There are 3 ways to turn a row about zero (a turn may also mirror it). The second row of each pair is the first, turned, with some noise. The first 18 pairs use one turn. New pairs use 2 turns, one after the other, and a turn may come again.
Known pairs, each followed by its turns in order:
[ 12 -17  12  41   4]
[ 17 -24  26  -2 -24]	j_726

[22 17 18  4 22]
[-34 -12 -10  16  -8]	j_468

[-52 -35 -45  17   9]
[-57 -31  12  43 -11]	j_726

[-26  -6   7  -6  12]
[ 11  12 -20  -7 -15]	j_468

[16 36  5 13 -2]
[ 9 24 -1 22 23]	j_831

[-32 -11 -14  27 -16]
[-39   5 -18  -1 -16]	j_831

[ 29  34 -16  11  30]
[18  7 18 49 12]	j_831

[ 19 -15  46  17 -22]
[ 26 -19  -9 -38 -27]	j_726

[ 12  30  16  45 -11]
[-14 -54   6 -10  -4]	j_468

[ -6  11  52 -18   1]
[ 10 -10 -14  39 -33]	j_468

[  1  19  39 -13  20]
[ 37  18 -26   6  -8]	j_726

[  9   6  -3  45 -33]
[-15  14 -44  19  15]	j_831

[ 9 -1 48 11  8]
[ 40  -7 -15  -8 -29]	j_726

[ 17 -19  22 -28  20]
[-15  27   0  32 -23]	j_468

[ 37  17   9 -19  34]
[45 -3 26 20  7]	j_831

[ 30   8  -8 -24  -7]
[ 18 -14   8   1  30]	j_831

[ 18  -3 -34   9  12]
[-6 -5 32  9 22]	j_726

[ 30  25  18  -5 -17]
[ -8 -26  14  34   4]	j_468

New pairs, each followed by its turns in order:
[  3  18  -5 -16  23]
[ 7 12  5 30 -1]	j_726 j_831

[ -2 -36 -37   7  49]
[ 33  -5 -52  23  31]	j_468 j_468

[-28  28  19   4  48]
[ 20  19  11 -34  48]	j_468 j_468

[ 12  44  -2 -15 -31]
[ 23  16  38  23 -22]	j_831 j_831

[-27 -21 -45  23 -41]
[-55 -12 -11  44 -13]	j_831 j_726

[ 20 -19  -6  10   0]
[ -8 -21  16  -2   6]	j_831 j_726

[ 27 -16 -21 -41 -32]
[  2  -3 -27  49  31]	j_726 j_726

[-7 -4 -5  0 34]
[  3   4 -23  23  -9]	j_726 j_831

[  4  42  28 -21 -24]
[  1  -9 -16  26  49]	j_726 j_468

[  9   6  -7  16 -15]
[  4   6 -22  -6  -2]	j_726 j_726

[ 27 -18  -4  24   7]
[ 28   3 -18  10 -24]	j_468 j_468

[ 17  14  -9  21 -28]
[ 20 -30 -19  13  -4]	j_468 j_726

[ 9 29 35  0  5]
[-23 -32  18  -6 -18]	j_468 j_726

[ 19  23  40  12 -40]
[-10  26 -24 -33  41]	j_726 j_726

[ 23 -31 -13  35 -14]
[-31 -25  34  11   9]	j_831 j_726

[-30 -48  24  16   0]
[ 27 -18  28  42  20]	j_468 j_468

[  0  27  25  17 -16]
[ -6  25  -8 -31  10]	j_726 j_726

[-39 -24  -5  -2  -1]
[ 12 -10  13   0  43]	j_468 j_831

[-10 -22 -14  24  -7]
[-34  -9   6   2  -4]	j_831 j_726

[15 16  9  9 31]
[ 26   7  -9 -28   2]	j_468 j_468

[-25 -17  12  37   5]
[ -3 -19   3 -37  28]	j_468 j_831

[ 30  45 -38 -24 -15]
[25 38 54 11 -8]	j_726 j_831

[16 33 10 30 23]
[ 33  19   7 -37  -9]	j_726 j_726

[ -5  12  35 -27  -4]
[-7  4  2  0 47]	j_726 j_468

[ -5  17 -12  24 -12]
[-10  14  12  19 -17]	j_831 j_726

[ -4 -59   2  19  13]
[ 30  21  46 -17  20]	j_831 j_468

[-18  34   0  17 -26]
[-16  35   9 -18  26]	j_726 j_831

[-16   2 -23  -2 -51]
[ 56 -13   4  11  -2]	j_468 j_831

[ 12 -18 -34 -27 -10]
[-10  27 -37 -12 -18]	j_726 j_468

[ 17   2   9   1 -41]
[  3 -10  30 -29  13]	j_726 j_831

